The same things were measured in two ways. Each way mixes the same 8 hidden numbers, adds some noise and spreads widely along 5 directions of its own, which tell nothing about the thing.
Some things both ways: the first way, then the second way.
[ 17  -4  19   3  12 -18 -10  -4 -12  -4  -6  11  16  -8   7  -5  24]
[  2  -2 -15   6   2 -16 -21  32  34  -1 -16 -21   0 -14  12]

[-26  20   4  -6  -7   8  -6  -6  16  15  -7  -2 -16  13   6  -3  -9]
[-10  -3  -8  27   6   3   6 -20 -15  -8 -21 -10 -21  14  10]

[-16   5  19   3   1 -10   3 -15   1   8 -13   5  -1  10   6   3  -4]
[ 11  -7  11   8 -10   8   4   9   6 -10   4  -4   3  18 -12]

[  5  -1   2   6  11  12   0 -18  -7   4  -1   6   5  -1  11  13  -4]
[  3  13  12  10   5  -2   2 -17   6 -19  -6  -9  17 -11  -6]

[ -6   0  -5   2   6   5   3  -7   2   1 -13  -6  -3  17   4  -5   0]
[ 11   6  -7  36  18 -27 -14  36  27  -2  30 -35 -16  15  -6]

[ 14  -3 -10   9   3   5  -9   1   0   2   3  -8  -6  11  -5 -12  16]
[  3  14   5   4  11   2 -12   4   5 -13  -7   4  11   3  -1]

[ 48  19 -30   2  33  15  19   1   1  10  21   8  28 -40  18  -9 -21]
[ 15  -6  -4   7  -4  -9  -4   9  -8 -23 -10 -20  -2  -7   6]

[ -1 -13  14 -12  13 -10  -4 -14  10   4  -4 -16  -8  32 -12  -6   2]
[ 27  -8  -6  23  -5  -9 -37  43  -1   3  24 -21 -16   3  -7]

[  5  11   7  -7  -5  -1 -11  -8  12   1  -3  -6 -15  13  -4 -14   1]
[  0   9   0  -1   0   8   5  -8  -2 -17  -8   9  12   5  -6]

[ 28 -18   1  -8  11   2  -8 -29  -5   4  10  -6  -6  10   4  -3  -5]
[  7  11  17  -3 -20 -13  12  -8   9 -49  16 -16  33  -8 -13]

[ 17 -23 -12  -4   8   7  -5 -18 -17  13  -3  -7  13  16   1 -14  11]
[ 14  -8  -5  -7 -11 -33   6  28  15 -18  14 -33   5 -35  -6]

[  3   9   4  -9   2  19  -9 -20  -3   3 -19  -9 -15  18  -2  -6  -6]
[  7  -4   2  -1   5 -11  18   4  -2  -1  15  -9  12 -30  -3]

[  0   9   6  -3   7   1   1 -19  16 -12   5  15  -6  -4  20  -2 -21]
[ -1  28   0   7 -13   1  -5 -12   2 -34  -7  -1  16  15 -13]

[-14  14 -12  11  -7  12   2  16   7   0   3  16  -8  -6  -6  -3   6]
[  2  -1  -7  38  14 -14 -10  13   4  -2  21 -21 -18  16   2]

[ 26  15   3   0  31  10 -13  -8  14 -13   6   1  -4  -6  21  -5  -6]
[ -4  -1  14   2 -13   8  -7  -2  -6   4 -12   7   5   5  -1]

[ 35  16   8   0  35   5 -19  -3   6  16   6 -14  20 -11  11  -5  10]
[  2  -5  12   6  20  -1   9  -1   6   4 -26  -7  -5  -6  -2]

[-23   3   3   6   6   5   4 -10   2   6 -17  -1  -4  19   7   8  -3]
[ 23   2  14  18  -3 -15  -4  26  16  -5  25 -27   2  13 -17]

[ 33   7  11  -5  21  -2 -12  -3  11   3   9 -15  -1   3  -4  -8   9]
[-15  12  -9   4  17 -21  34 -19  -3  -5 -12 -17   6 -18  12]

[ -4  10   9 -12  -7   5 -15  -4  10  14  -2 -14 -12  10   3 -10  13]
[  6  -6   1  -2  -3  18 -15  12  -3  -2 -11   3  -5   3 -24]

[  3  13   7 -11   3   7 -14 -12   8  12  -7 -14 -15  14   4  -8   1]
[  7  19   6  15  16  -7   6  -2  15 -28  -6 -14  14   7  -9]

[-13  -1 -18  -7   1  27  -4 -10   1  24   6  -4  -6  10  -3   2  -5]
[  5  36   6  19   9  -2  -2 -33  -8 -44 -18 -18  18  -4 -12]

[  7  18 -11   4  24  11   8  13   2   9  -7  -2  17  -9  -5  -5   3]
[25  5 -2 -1  4  6 -8 15 -8 10 -8 -2  5 -9 -6]

[-10   1   9  10   1  -7   4  -5   8   4   2  -2  -8  13  -5  11   0]
[ -9  14  -8  24  18   2  -2 -23 -10  -8 -18  -2  -2   0  15]

Other things, the second way, with their names:
J235: [ -7 -15 -13   4 -13  -5  -1   6 -14   1  10  -8 -18 -21  -5]
J226: [  0  45   9  21  16  -1  -1 -13  18 -22   0   1  27  25  -8]
J699: [ -2  18  -1  24  16   6   5 -23  -5 -11 -19  -6   5   7   0]
J661: [ 22   9  13  20  20   5 -10  -7 -13  -3   0   3   9   2   6]
J783: [ 11 -11 -10   2   3  -5  -3  27   9   8  22  -7   2 -19  -5]
J74: [ 16  -5   3  -3  -2 -18  12  25  11 -18  20 -19   7 -10 -15]
J610: [ 14   3   7   3   9 -18   2  29  13 -11  31 -10  -4  -4 -25]
J547: [ 11  15  12 -10  13  11  -6  -4   2 -17 -18   9  21  -9 -17]
J135: [-12  26  -9  25  11   5 -18 -22   2 -19 -24  -5  -4   1  -2]
J839: [ 20  19  -5 -21   8 -14  18   4   6 -26   2  -6  34 -40 -11]
J770: [  8  -4  10  -3   8  -9   6  10  -5  -5  19  -2  11 -16  -5]
J208: [-14  -3  10  22  -1   1   6 -14 -16  14 -13  -4 -23  20   4]
J87: [  0  10   5  26  10 -13   7  -4  14 -24   6 -28   2   9  -5]
J274: [ 12  15  -1  16  23 -19  -1  10  19 -25   2 -17   5  -1   0]
J97: [ -1   3  20  12  -2  23   0 -22 -22   4  -4  18  12  22   0]
J523: [ -1  -3   7   4   7  -2  24   4  -4 -16  33   6   0  17 -23]
J105: [ 16  22   4   2   7  -2   1  -4  15 -24 -13 -15  19 -16 -22]
J212: [ -4   9   1  -3  -4   8  -7   0  -5   5 -18   3   8  -7  -5]
J198: [ -3  -6  -9  11   3   7  15  -1  -3   1  13   2  -4   8 -10]
J93: [-10  10   6 -12  -1   1  16 -10  -5 -17  -6   5  12 -10 -13]
J806: [ -5   6  22  -8   2  -7  27 -19  -2   4 -21  -2  22 -12   6]
J34: [-3 11 -1 14  7 11 -4 -3 -1  2  9 15 10 19  0]
J756: [ 14 -16  15   9 -11 -22  20  22   9  -4  36 -31   2   1 -14]
J295: [-10   7   9   0   2 -14  12   5  14  -1   5  -4  10  -1  -4]
J429: [-15   7   5   1  -9  -3  17 -13  -3 -18  -1  -5  -2  -6 -17]
J255: [19 -3  6  1 -8  5 -1 13 11 -8 -5 -9 14  4 -4]
J123: [ 14  21   1   5  38  -5  -3  -7  -6 -16 -22   1  21 -22  14]
J626: [  6   3   7  25  14  -5  -9  16  14  -8  21  -4  -9  19 -14]
J777: [ 23  12   8  14  18 -13  -4  15  12 -30   6 -21   2  -7 -24]
J599: [  0 -27  28   3 -16   2  16   8   2  16  21  -7  18   9   7]
J479: [  3  12  -2 -11  -7 -23  28   9  12 -17  -2 -19   9 -20 -14]
J659: [ -8 -14   5  12  -6  -8   0  10   1   2  10 -10 -15   3   0]
J798: [ -1  20  -8  12   8  -5  -3 -13   2 -18 -28 -11  -7 -10  -5]
J180: [  8  14  18   4 -21  22 -46  15   8 -14  21  21  14  17 -36]
J560: [-16  12 -20  19  22 -14  -2 -21  -2   4 -57 -21 -22 -26  23]
J823: [  7  26 -22   8  11   1  -2 -10 -13 -23 -13   1   5  -9   1]
J62: [  9   8 -10   0   3 -17 -13  17   1  -8 -15 -13   0 -24   5]
J686: [-11   5  -5  -3 -16   7   4   2  10  -8  14   7   4  -3 -27]
J951: [ 11  -8  12  -2  14   1 -16  24  -4  -1  -4   4  -9  -3 -12]
J459: [ 3 -8  6  2 -6 13 -3  0 -9  6 -4  6  1 -1 -5]
J562: [-18  -1  -4 -10 -10   4  19  -5  15  -2 -13   5  19  -1   6]
J648: [ 27  -3  18  12   3  -6  -4   7  -7 -10  26 -14  17  -5  -5]
J826: [ -2   8 -10  14   9   4  -3  -2   9   6   0  -2  17   3  12]
J796: [ -7  -2  -5  -3 -14   1  14  -6  -3  -6 -25  -3   4   0   8]
J776: [  2  18  -6   1   1   2 -24   3   5  -9 -26   2  10 -15   0]
J60: [-14 -10   4  10   3   3  23 -15 -12  11  -9  -5  -8   7   5]
J651: [ 28   2   4  14  16  -9 -12  16   0  -6  32  -6   5 -14  -9]
J926: [ -2  21   3  31  16 -16  15 -20   4 -22  11 -23   3   4  -3]
J660: [-9 13 -6 15 10  2  5 19 26 19 16 10  1 34 -5]
J894: [ 16  12  -4   0   5   1 -15  11  -3 -16 -12  -4   8  -6  -7]
J239: [ 21   7 -10   2  13  15 -21   3 -16 -16 -13  18  18  -7  17]
J478: [ 13   3   7   0   6  -1  -2  11   5  -1   4   2   6  -5 -13]
J38: [ -7   4  10  15  -5   5 -11 -12  -4  -2  -6  -1   8   4   6]
J453: [  2  11   0 -11  -6   6  12  -3  -5  -8  -8   6  17 -11 -13]
J928: [  4   9  22   0 -11  10  21 -20 -23  -9  11   9  12   6 -22]
J593: [ -9  24  -7   6  20  -9   7 -22  -7 -12 -38   1   7 -18  18]
J153: [  1 -11  -8 -11  -7 -17   9  15 -13   1   3  -8  -7 -27   2]
J704: [-10  -4  -4  -1  -5  -6  10   0  -6  -5   3   4   7  -7  10]
J849: [ 26  -6  27  10 -20  13  16  12   0   3  56   6  28  40 -24]
J340: [-17  -2  20  -7 -21   4  14 -18 -11 -19  13  12  17  -2 -12]
J890: [-14  -7 -15  13   1   3 -10  -6 -12  12 -19   4  -8  -9  26]
J223: [  5  12  -5   9  -5 -15  19   8  11 -12  26 -23  10   2 -16]
J923: [ -1  23 -18   5  11  -9  -3  -9  -3 -17 -16  -9   3 -30   1]
J449: [ 10  31  -5  -2  12  -7  -4   2  14 -13  14  -2  40 -21  -6]
J55: [  7  19   6 -10  13  -6 -15  11   6 -19  -5   4  21 -19  -7]
J382: [ -7 -10  -3   7  -7 -17  29  19  25  -5   7 -24 -11  17 -15]
J905: [ 11  -3   2  -3  10  -9   2  30  12 -18  10  -1 -12   3 -25]

Some of these things the first way, each followed by its name:
[-12  21  47 -15  -3 -20 -25  -8  22  -2  -4   8 -13   1  14  -5  11]
J382
[ 11   1  -2  -1  17  10   0  -6  -1   9   2  -5  -7  11 -16   8   1]
J648
[ -4  11  -8  10 -21   5  -7  -3   7   8  -2   1  -1   2  10 -18   5]
J905
[-25   7  17  -8 -19  -3   3 -14   5   2 -18  -2 -18  21  -7  -4  -5]
J198
[  8 -11 -11  26  -2 -18  35  -6  -9   8  -6  -7  10  13 -11   5 -11]
J239
[ -8  -9 -11  25  10   1  23 -16   1   4 -13 -15  -9  33   4  18 -16]
J97
[  5  20  -1 -27   0  30 -29  -4   8   3  -3  -1 -13   0  -6 -26   5]
J923
[ 17  15 -11  -6  18  26  -1  -7   1   3   7   5   6 -13   1  -5 -13]
J926
[ 11 -17  10  12  10 -10 -11 -15   2  -7  -3 -16  -4  29   5  -1  16]
J295
[  7  -6 -27   2   6  21   1  -2 -14  19  -2  -8   7   5  -8 -11   9]
J87
[-34  27  -6   9   2  24 -16  14  12  16  -5  13  -1  -9  23   0  14]
J560
[ 24 -26 -11  11   3   3  -8 -15  -5  -7  15  -2  -7  16   1  -3   9]
J340
[ 19   1   2   3  10   5  -5 -19   0  11  -7 -25  -2  16   5  -3   3]
J547
[  5  -4   2   1  -6   0 -11   2  -5  10   4   4   4   0 -13 -11  17]
J74
[11  2 -2 19 28  5 -7 -3  0  5 -4 -7  4  9  7  8 10]
J806
[ 19  15  17  -8  14  -4  -1  -3  -2 -12 -11  -1 -10  -2 -10  -1   5]
J826
[  0   2  26   6   4 -21  -4   9   7 -22 -14   5  -2  14 -12 -13  20]
J660
[ 17 -18  14  -5   9  -5   8 -26  -7 -12 -16 -22 -11  32 -12   3  -1]
J449
[ 9 -2 -2  2 18  2 -6  5  4  1  2 -3  8  3  0 -4 14]
J212
[ 17 -21 -35   6   5  26   2 -10 -17 -13   2   6  10   5   6 -15   5]
J180
[  7  -4  -9 -10   7  17 -12 -10  -1   7   0  -1   6   6  -1 -17   5]
J135
[ 16 -13  -1   3  24   3   6 -14   4   3  11  -4  16   8  -8   4 -11]
J928
[ 11  10   4  -7  14   7  -8 -10   4   1  -1  -2 -10   1   5   3  -2]
J756
[ 12 -29  27   9  22 -26  -4 -22  -1  -5   6  -6   4  25  -6  17  12]
J38
[ 15  10   4  -2   8   2   6  -6   5 -16 -11  -2  -7   9  -9 -11  -7]
J34
[-23   0   6   3  -7   0 -10  -2   3   9  -9  12   3   9   3  -9  13]
J479
[  9  -1  16   6  20 -12  -1 -13  13   8   1 -19  -2  19   7   8  -1]
J60
[ -7  -3   9  16   5 -21   9   1   2   5   1  15  15  -4   5   6   8]
J796
[ -2 -11 -15  27 -12   3   1  -9   0   0  -5 -12 -14  23  14   3  10]
J55
[-24  25 -16   0 -21  17   3  20   9   4   3  25  -3 -17 -12 -17   1]
J823
[  1 -20  14  25   1 -21  16 -18  -1  -1   0   2  11  12   9  16   0]
J626
[ 10   5  15  -8  -2  -2  -5 -10  -4  -7 -11  -2  -9   6  -7  -7   8]
J783
[ 3 -7 -7 11  2 -2 -1 -6  8  1  6 -7 -6 13  8 -4  7]
J153
